Every row belongs to one group in each of 4 separate groupings. Each group adds its own fixed numbers to the row, and there is some noise. The rows also spread widely along 10 directions, which tell nothing about the answers.
(in the rows, 128 means zero)
Some rows, each with its group in each grouping after it:
[154, 127,  88,  98, 131, 122, 139, 140, 112, 111, 125, 174, 117, 114, 144,
 131,  86, 148, 103, 134, 192, 142, 108, 124, 177, 160, 144, 119, 147, 124,
 166, 127,  75]  borud Q_167 (1) Q_885
[140, 159, 157, 133, 190, 139, 124, 140, 163, 153, 146, 120, 149, 154, 128,
 143, 167, 111,  62, 127,  91, 145, 132, 141,  96, 108, 122, 181,  86, 118,
 160, 140, 106]  Nol Q_251 (1) Q_555
[ 78, 140, 160, 154, 144, 143, 109,  59, 122,  95, 109, 139,  90, 127, 152,
  97, 124, 117, 163,  82,  90, 108,  92, 124,  94,  76, 131, 143, 129, 113,
  68, 122, 177]  tador Q_116 (2) Q_677
[100, 147, 159,  97, 129, 164, 137, 138, 139, 130, 134, 161, 121, 110, 129,
 112, 206, 129, 185, 133, 108, 167,  68, 101, 147, 141, 100, 129, 123, 126,
 111, 116,  85]  dizo Q_116 (0) Q_555
[141, 114, 156, 127, 144, 109,  63, 149, 130, 194, 187, 111, 141, 127, 133,
 145, 159, 149, 140, 140, 118, 157, 149, 130, 151, 107, 102,  75, 125,  92,
 173, 176, 109]  gubaf Q_251 (0) Q_677
[142, 114,  84, 147, 114,  98, 167, 175, 149, 128, 223, 180, 155, 160, 101,
  87, 147, 141,  89, 130, 144, 119, 129, 102, 100, 164, 109, 119, 116, 172,
 181, 185, 119]  gubaf Q_167 (2) Q_885
[144, 150, 125, 119, 147, 129, 162, 168, 150, 154, 179, 125, 160, 120,  94,
 100, 168, 130,  82, 148,  85, 139, 124, 134,  82, 150, 105, 160, 115, 144,
 149, 135, 121]  borud Q_116 (0) Q_555
[133, 143, 148, 105, 132, 139, 138, 130, 138, 149, 134, 164, 136, 111, 122,
  93, 136, 140, 176, 117, 151, 141,  97, 125, 129, 115, 112, 102, 101, 114,
 121, 126,  98]  vufoz Q_251 (0) Q_555
[111, 107, 170, 164, 109, 100, 132, 116, 168, 126, 152, 121, 127, 147,  99,
 139, 180, 139, 202, 123, 100, 126, 108, 128, 149,  98,  98, 103,  95, 152,
 139, 142, 111]  vufoz Q_167 (0) Q_885
[136, 150, 126, 139, 116,  52, 149, 150, 129, 174, 150,  92, 127, 105,  84,
  96,  74, 154, 110, 162, 103, 115, 204, 145, 103, 115, 155,  96, 118, 135,
 140, 141, 122]  tador Q_167 (1) Q_677
[ 88, 137, 124, 143,  96,  91, 157, 119, 119,  96,  94, 131,  93, 125,  94,
 119,  84, 142, 174, 126, 150,  99, 148, 134, 153, 129, 147, 100, 117, 153,
 109, 106, 100]  dizo Q_251 (2) Q_677
[187, 104, 151, 146, 143, 108, 151, 108, 148, 133, 174, 113, 146,  98,  91,
 129, 150, 170, 114, 132, 154, 129, 120, 156, 101, 103, 113, 111, 101, 116,
 171, 146, 115]  Nol Q_116 (0) Q_555
[124, 148, 116, 115, 145, 115, 146, 141, 127, 118, 128, 153, 123, 139, 131,
 120, 107, 123,  94, 134, 155, 136, 136, 123, 127, 146, 145, 134, 116, 141,
 144, 131,  91]  Nol Q_251 (1) Q_555
[121, 140, 135, 127, 154, 146, 125, 104, 133, 102, 135, 145, 119, 144, 135,
 118, 152, 116, 114, 114, 100, 118, 101, 126, 109, 120, 118, 170, 142, 135,
 111, 136, 143]  dizo Q_167 (0) Q_885
[171, 100, 144, 128, 110,  92, 128, 125, 140, 147, 168, 128, 129,  99, 103,
 135, 137, 169, 157, 139, 164, 148, 115, 135, 165, 105, 115,  81, 111, 116,
 175, 154,  84]  vufoz Q_167 (2) Q_885
[182, 115, 123, 136, 150, 149, 146, 148, 151, 141, 159, 151, 144, 112, 101,
 142, 156, 163, 116, 117, 160, 129,  98, 123, 154, 133, 103, 129, 100, 113,
 193, 136,  79]  gubaf Q_167 (1) Q_677
[115, 185, 124,  86, 161, 172, 131, 190, 144, 169,  73, 123, 147, 124, 129,
 160, 153, 108, 117, 147,  80, 141, 131, 146, 164, 154, 130, 156, 116, 106,
 131,  69,  80]  borud Q_167 (1) Q_555
[111, 133, 181, 163, 157, 126, 118,  94, 158,  98, 134,  68,  99, 149, 102,
 165, 178, 107, 113, 133,  63, 128, 131, 144, 125,  88, 124, 172, 108, 139,
 117, 120, 121]  dizo Q_251 (2) Q_555
[ 71, 188, 136, 122, 140, 120, 125, 154, 129, 147, 119, 123, 114, 160, 135,
 100, 131,  84, 101, 135,  40, 115, 144, 121, 104, 124, 139, 192, 118, 156,
  94, 122, 139]  vufoz Q_167 (2) Q_677
[106, 131, 108, 154, 138, 131, 143, 133, 147, 100, 106, 140, 133, 175, 142,
 155, 107, 105,  88,  99, 114,  90, 142, 158, 123, 125, 128, 170, 110, 145,
 142, 117, 145]  vufoz Q_116 (2) Q_555
[146,  97, 140, 146, 127, 158, 139, 124, 141,  98,  95,  91, 109, 111, 107,
 202, 162, 143, 151, 128, 133, 113, 104, 154, 184, 121, 104, 114, 120, 118,
 148,  78,  97]  gubaf Q_116 (2) Q_555
[144, 152, 151, 122, 161,  92, 145, 134, 153, 163, 134, 121, 146, 135, 102,
 131, 132, 143, 110, 131, 116, 132, 152, 149, 131,  98, 131, 144,  83, 126,
 154, 133,  77]  dizo Q_251 (0) Q_885
[121, 138, 151, 155, 133,  55, 174, 131, 149, 117, 167, 108, 112, 138,  82,
 135, 152, 144,  93, 149, 111, 130, 135, 124, 140, 125, 135, 166,  80, 180,
 174, 140,  63]  Nol Q_116 (0) Q_677
[ 86, 129, 137, 146, 107, 118, 111, 163, 147, 146, 152, 109, 135, 136, 112,
 129, 173, 128, 167, 149,  77, 131, 137, 116, 137, 146,  90, 101, 135, 153,
 128, 144, 131]  tador Q_251 (0) Q_677
[112, 104, 139, 199, 113,  92, 166, 101, 163,  97, 131, 134, 136, 155,  81,
 108, 116, 142, 166, 103, 116,  72, 140, 151,  71, 106, 125, 102,  94, 160,
 124, 137, 170]  Nol Q_167 (1) Q_885
[120,  88, 107, 182, 133, 123,  88, 148, 160, 112, 151, 124, 135, 184, 137,
 200, 146, 129, 107, 103, 128, 118, 142, 145, 184, 147, 113, 128, 127, 136,
 204, 157, 123]  borud Q_167 (1) Q_677
[108, 165, 143, 113, 142,  79, 133, 106, 113, 148, 139, 150, 101, 130, 137,
  61,  79, 113, 107, 133, 107, 134, 140, 121,  86,  90, 162, 145, 121, 134,
 101, 152, 129]  vufoz Q_167 (1) Q_885
[152, 145, 113, 114, 141, 149, 149, 106, 118, 118, 142, 177, 130, 114, 133,
  68, 105, 130, 104, 107, 147, 111,  94, 126,  76, 113, 127, 151, 137, 123,
 112, 143, 157]  vufoz Q_167 (2) Q_885
[108, 111, 152, 147, 114, 112, 108,  98, 129, 116, 126, 132, 121, 124, 118,
 120, 126, 142, 184, 121, 137, 118, 118, 136, 115,  96, 118,  72, 117, 120,
 111, 137, 144]  Nol Q_251 (2) Q_885
[140, 150,  93, 114, 139, 124, 138, 140, 111, 122, 171, 133, 126, 136, 132,
  75,  94, 101,  36, 144, 105, 110, 155, 136,  54, 140, 141, 171, 167, 141,
 113, 157, 185]  vufoz Q_167 (2) Q_555
[104, 165, 137, 125, 168, 118, 126,  83, 107,  89, 105, 103,  76, 130, 141,
 117,  98,  86,  63, 147,  73, 122, 125, 131,  99, 104, 166, 202, 156, 141,
  87, 108, 133]  borud Q_167 (1) Q_885

New rows, each followed by its group in each grouping:
[ 94, 138,  93, 142, 127, 125, 143, 159, 141, 122, 100, 199, 155, 178, 155,
 132, 102, 127, 120,  91, 152, 104, 128, 135, 128, 153, 129, 124, 103, 142,
 160, 129, 117]  Nol Q_116 (1) Q_885
[154, 132, 130,  98, 128, 114, 155, 143, 133, 135, 167, 143, 131,  93,  95,
 103, 143, 156, 148, 151, 172, 164,  99, 115, 152, 146, 116,  93, 113, 130,
 150, 135,  63]  borud Q_251 (0) Q_555
[136, 148, 139, 125, 127, 145, 149, 176, 162, 184, 116, 104, 167, 113,  96,
 135, 162, 134, 140, 139,  71, 120, 142, 166, 102, 119, 101, 123,  93, 115,
 139, 104, 129]  vufoz Q_116 (2) Q_555
[174, 154, 125, 120, 161, 108, 156, 140, 149, 158, 140, 107, 154, 108, 103,
 120, 112, 147,  66, 141, 111, 121, 149, 153,  97, 103, 127, 150, 104, 122,
 151, 128, 112]  tador Q_251 (2) Q_885
[130, 145, 113,  80, 138, 176,  81, 162, 112, 175, 131, 159, 150, 119, 184,
 126, 158, 115, 109, 128, 102, 157,  95, 129, 122, 134,  98, 137, 159,  89,
 136, 145, 145]  vufoz Q_116 (2) Q_885
[125, 116, 138, 126, 140, 120, 130,  94, 125,  93,  97, 144, 100, 120, 140,
 166, 128, 143, 149, 116, 159, 137,  82, 137, 197, 114, 127, 130, 122, 121,
 146, 103,  69]  borud Q_116 (0) Q_885
[ 76, 167, 130,  97, 135, 115, 105, 168, 141, 171, 156, 198, 145, 167, 173,
  99, 147, 126, 160, 104, 120, 162, 115,  92, 166, 127, 137, 106,  99, 117,
 136, 158,  89]  tador Q_167 (2) Q_885
[103, 141, 117, 154, 106,  84, 157, 157, 147, 149, 117, 117, 142, 147,  84,
 107, 102, 127, 143, 141,  83,  88, 191, 158,  83, 130, 139, 107, 117, 152,
 117, 129, 154]  dizo Q_167 (1) Q_885
[160, 141, 162, 107, 159, 144, 151, 109, 152, 122, 155, 149, 124, 101, 118,
 118, 172, 154, 149, 119, 152, 159,  74, 111, 157, 109, 117, 134, 102, 112,
 138, 123,  64]  tador Q_167 (0) Q_555
[162, 107,  80, 109, 117, 148, 116, 145, 105,  92, 148, 132, 116, 124, 152,
 150, 127, 122,  69, 159, 146, 126, 104, 122, 150, 171, 105, 155, 207, 152,
 151, 140, 137]  vufoz Q_167 (0) Q_885
[102, 132, 125, 154, 116, 137, 171, 123, 145,  72, 124, 111, 109, 146,  97,
 113, 146,  98, 125, 135,  91,  96, 110, 126,  97, 145, 101, 167, 135, 186,
  92, 110, 143]  vufoz Q_251 (0) Q_555
[ 82, 190, 153,  91, 130,  86, 141, 170, 132, 176, 138, 128, 122, 139, 123,
  89, 136, 110, 135, 159,  75, 149, 158, 114, 130, 129, 146, 138, 104, 146,
 108, 124,  89]  vufoz Q_167 (0) Q_555
[ 93, 154, 118,  90, 116, 149, 146, 116,  84,  85,  69, 142,  73,  99, 131,
 117, 106, 118, 166, 148, 130, 118,  89, 104, 162, 142, 142, 118, 168, 138,
  67,  68, 100]  gubaf Q_167 (2) Q_885
[128, 105, 146, 144, 117, 152, 128, 132, 152, 112, 142, 131, 132, 123, 118,
 161, 194, 146, 158, 127, 128, 143,  88, 131, 147, 131,  99, 107, 117, 128,
 153, 126, 115]  Nol Q_116 (2) Q_555
[ 97, 111, 114, 184, 133, 124, 135,  98, 152, 100,  92, 155, 138, 179, 144,
 133,  89, 108, 127,  73, 110,  70, 134, 165,  87, 100, 124, 146, 106, 139,
 126, 129, 183]  vufoz Q_116 (1) Q_885
[ 90,  92, 144, 170, 126, 108, 112,  82, 150,  70, 153, 161,  96, 168, 162,
 162, 154, 138, 155,  87, 150, 138,  83, 109, 185, 102, 121, 125, 109, 143,
 157, 153,  95]  tador Q_116 (2) Q_885
[124, 129, 101, 117, 124, 177, 155, 124, 116,  90, 108, 176, 124, 122, 126,
  99, 119, 130, 160, 108, 161,  94,  91, 120, 116, 156, 111, 104, 153, 125,
  94, 100, 149]  gubaf Q_167 (0) Q_555
[176, 100, 120, 160, 156, 197, 123, 107, 150, 101,  77, 127, 165, 129, 120,
 188, 139, 144, 127,  88, 140,  71,  99, 180, 114, 112,  94, 128, 130,  92,
 140,  91, 180]  Nol Q_167 (2) Q_885
[ 63, 169,  98, 123, 152, 138, 111, 152, 133, 122,  82, 170, 133, 193, 184,
 132, 101,  86, 101, 100,  88, 105, 146, 124, 130, 143, 145, 163, 138, 140,
 109, 120, 146]  tador Q_167 (1) Q_885
[155,  99,  70, 126, 104, 149, 128, 139, 102,  73, 134,  99, 109, 113, 121,
 154, 105, 123,  71, 161, 148, 100, 147, 148, 119, 177, 118, 124, 211, 149,
 131, 129, 165]  dizo Q_251 (2) Q_555
[162, 112, 171, 143, 127, 143, 101, 114, 140, 153, 199,  94, 125,  83,  94,
 103, 198, 140, 149, 145,  75, 144,  89, 124,  88,  91,  86, 125, 136, 115,
 133, 164, 162]  vufoz Q_167 (2) Q_677
[126, 120, 141, 163, 105,  73, 147, 137, 137, 128, 175,  81, 121, 117,  64,
 116, 143, 141, 119, 164, 103, 115, 157, 134,  95, 128, 118, 114, 115, 167,
 143, 147, 131]  Nol Q_251 (2) Q_677
[146, 124,  76, 112, 143, 178, 111, 150,  98, 101, 130, 157, 117, 128, 154,
 143, 117, 121,  73, 122, 151, 111, 107, 115, 144, 169, 115, 153, 182, 123,
 146, 127, 140]  gubaf Q_167 (2) Q_677
[129, 154, 150, 112, 145,  88, 103, 109, 112, 155, 187, 134, 104, 113, 133,
  66, 113, 122,  96, 137, 116, 155, 129, 113,  98,  90, 138, 146, 120, 121,
 129, 176, 118]  vufoz Q_251 (2) Q_677
[163, 115, 160, 146, 140, 112, 144, 119, 168, 158, 158, 155, 156, 111,  92,
 125, 152, 190, 190,  92, 166, 133, 105, 134, 164,  96, 105,  80,  67, 100,
 172, 142,  80]  tador Q_167 (0) Q_677
[122, 130, 176, 136, 154, 131,  96,  84, 126, 125, 109,  97, 106, 114, 137,
 158, 148, 122, 132, 122, 101, 133, 116, 158, 122,  74, 137, 125, 117,  89,
 115, 111, 135]  Nol Q_116 (2) Q_555
[116, 105, 160, 177, 108, 102, 155,  86, 136,  75, 138,  66,  78, 107,  72,
 150, 162, 139, 140, 147,  84, 110, 115, 137, 128, 106, 117, 152, 132, 165,
 122, 117, 122]  dizo Q_116 (2) Q_677
[118, 139, 150, 112, 142, 143, 117, 140, 152, 154, 138, 189, 151, 145, 138,
 129, 179, 146, 192,  95, 142, 153,  86, 118, 168, 120, 106, 107,  95, 107,
 148, 139,  86]  dizo Q_167 (0) Q_885
[107, 109, 132, 183, 131, 117, 125,  87, 148,  99, 141, 118, 134, 155, 127,
 116, 106, 123, 116,  92,  95,  76, 154, 163,  60,  92, 128, 123, 123, 127,
 105, 147, 213]  tador Q_116 (2) Q_555
[137, 136,  74, 123, 156, 128, 139, 112, 121, 104, 130, 213, 143, 151, 156,
  79,  51, 129,  84,  84, 195, 110, 113, 132,  95, 139, 142, 131, 126, 123,
 144, 153, 134]  borud Q_251 (1) Q_885
[102, 106, 131, 175, 103, 125, 139, 134, 154, 108, 139, 128, 127, 153,  98,
 131, 157, 134, 177, 113, 106,  93, 117, 127, 137, 136,  93, 120, 118, 163,
 132, 133, 147]  vufoz Q_167 (0) Q_677
[ 88, 155, 156, 106, 102,  57, 142, 136, 116, 138, 173, 118,  86, 119, 100,
  84, 132, 131, 155, 173, 105, 158, 154, 103, 136, 131, 156, 104, 134, 163,
 105, 148,  84]  dizo Q_167 (0) Q_555
[ 82, 159, 134,  94, 117,  55, 134, 120,  93, 127, 131, 170,  80, 125, 157,
  95,  85, 129, 122, 149, 154, 166, 129,  98, 154, 128, 177, 117, 122, 146,
 130, 146,  57]  Nol Q_116 (1) Q_885
[203, 125, 136, 125, 169, 113, 147, 123, 154, 165, 164, 132, 161, 109, 115,
 132, 129, 159,  69, 120, 141, 128, 121, 162, 109,  91, 112, 162,  94, 107,
 192, 151, 100]  vufoz Q_116 (0) Q_885
[135, 148, 131, 112, 154, 144, 138, 138, 145, 125, 172, 164, 129, 124, 131,
 107, 175, 140, 116, 121, 127, 154,  76,  90, 146, 141, 106, 164, 125, 138,
 148, 146,  90]  tador Q_167 (0) Q_677
[115, 107,  96, 135, 113, 107, 122, 176, 138, 134, 157, 169, 145, 176, 138,
 155, 134, 142, 137, 123, 159, 124, 140, 112, 185, 165, 112,  94, 130, 148,
 182, 152,  92]  gubaf Q_167 (0) Q_885
[ 79, 182, 137, 116, 155, 127, 130, 161, 147, 155, 101, 156, 148, 164, 130,
 120, 125, 110, 139, 106,  91, 124, 147, 141, 137, 124, 148, 137,  82, 114,
 112, 102, 110]  borud Q_167 (2) Q_555
[110, 165, 128, 108, 138, 124, 174, 172, 145, 139, 166, 155, 130, 148, 105,
  92, 167, 120, 118, 146, 106, 139, 121,  95, 126, 157, 124, 147, 103, 164,
 130, 126,  83]  gubaf Q_167 (0) Q_555
[161,  79,  97, 148, 109, 123, 115, 107, 114,  87, 138, 139, 102,  98, 129,
 153,  95, 164, 125, 123, 194, 127, 106, 142, 173, 143, 119,  93, 160, 116,
 180, 141, 111]  borud Q_116 (1) Q_677
[108, 123, 120, 162, 100,  80, 163, 115, 127,  93,  99,  93,  98, 130,  84,
 125,  69, 131, 144, 142, 117,  77, 192, 162, 106, 130, 158, 100, 139, 159,
  98, 104, 155]  dizo Q_167 (1) Q_555
[147, 152,  94,  75, 151, 157, 104, 162,  91, 166, 144, 166, 131, 103, 162,
 111, 119, 135,  72, 135, 146, 149, 113, 117, 135, 148, 123, 141, 155,  90,
 155, 136, 105]  gubaf Q_116 (2) Q_677
[105, 141, 106, 113, 121,  99, 149, 140, 124,  93, 174, 180,  96, 157, 152,
 104, 134, 114,  88, 133, 146, 152,  91,  83, 159, 149, 135, 174, 133, 177,
 148, 158,  78]  vufoz Q_167 (2) Q_885
[148, 124, 105, 115, 143, 140,  83, 118, 105, 119, 139, 135, 118, 129, 158,
 144,  92, 130,  86, 118, 151, 120, 153, 153, 123, 127, 144, 118, 175,  91,
 136, 148, 165]  dizo Q_167 (2) Q_555
[182, 115, 125, 133, 168, 162, 118,  90, 131,  96, 140, 129, 127, 108, 121,
 138, 121, 138,  93, 108, 153, 117, 101, 155, 116, 107, 125, 143, 138,  90,
 141, 123, 148]  borud Q_167 (2) Q_555
[ 96, 147, 100, 121, 147, 157, 137, 127, 129,  86,  79, 170, 110, 158, 178,
 153, 104, 113, 104,  96, 148, 124, 107, 125, 170, 148, 144, 161, 133, 132,
 130, 103, 100]  tador Q_116 (1) Q_555
[169, 139, 120, 111, 147, 101, 170, 106, 132, 121, 146, 189, 120, 115, 115,
  85,  72, 162, 108, 103, 206, 131, 129, 133, 119, 115, 164, 118,  99, 110,
 150, 146,  83]  dizo Q_167 (1) Q_555
[128, 127, 123, 127, 101, 116, 159, 162, 140, 138, 176, 147, 151, 117,  91,
  85, 170, 145, 153, 155, 130, 134, 108, 110,  90, 159,  88,  94, 128, 163,
 133, 151, 122]  Nol Q_251 (0) Q_885
[173, 114, 116, 106, 119, 118, 136, 109,  94, 106, 126, 127,  94,  65, 124,
 143, 102, 168, 100, 150, 187, 138, 104, 134, 163, 131, 137, 119, 149, 116,
 158, 116,  84]  Nol Q_116 (2) Q_677
[135, 160, 123, 108, 125,  89, 146, 149, 120, 156, 190, 112, 125, 110, 105,
  56, 124, 110,  67, 181,  72, 140, 141, 118,  47, 126, 126, 160, 147, 163,
 113, 164, 146]  vufoz Q_251 (2) Q_885
[134, 142, 161, 111, 136, 123, 147, 106, 122,  95, 150, 102,  75,  91, 100,
 126, 175, 136, 121, 167, 117, 158,  80,  99, 162, 129, 114, 174, 143, 158,
 122, 120,  59]  dizo Q_251 (0) Q_677
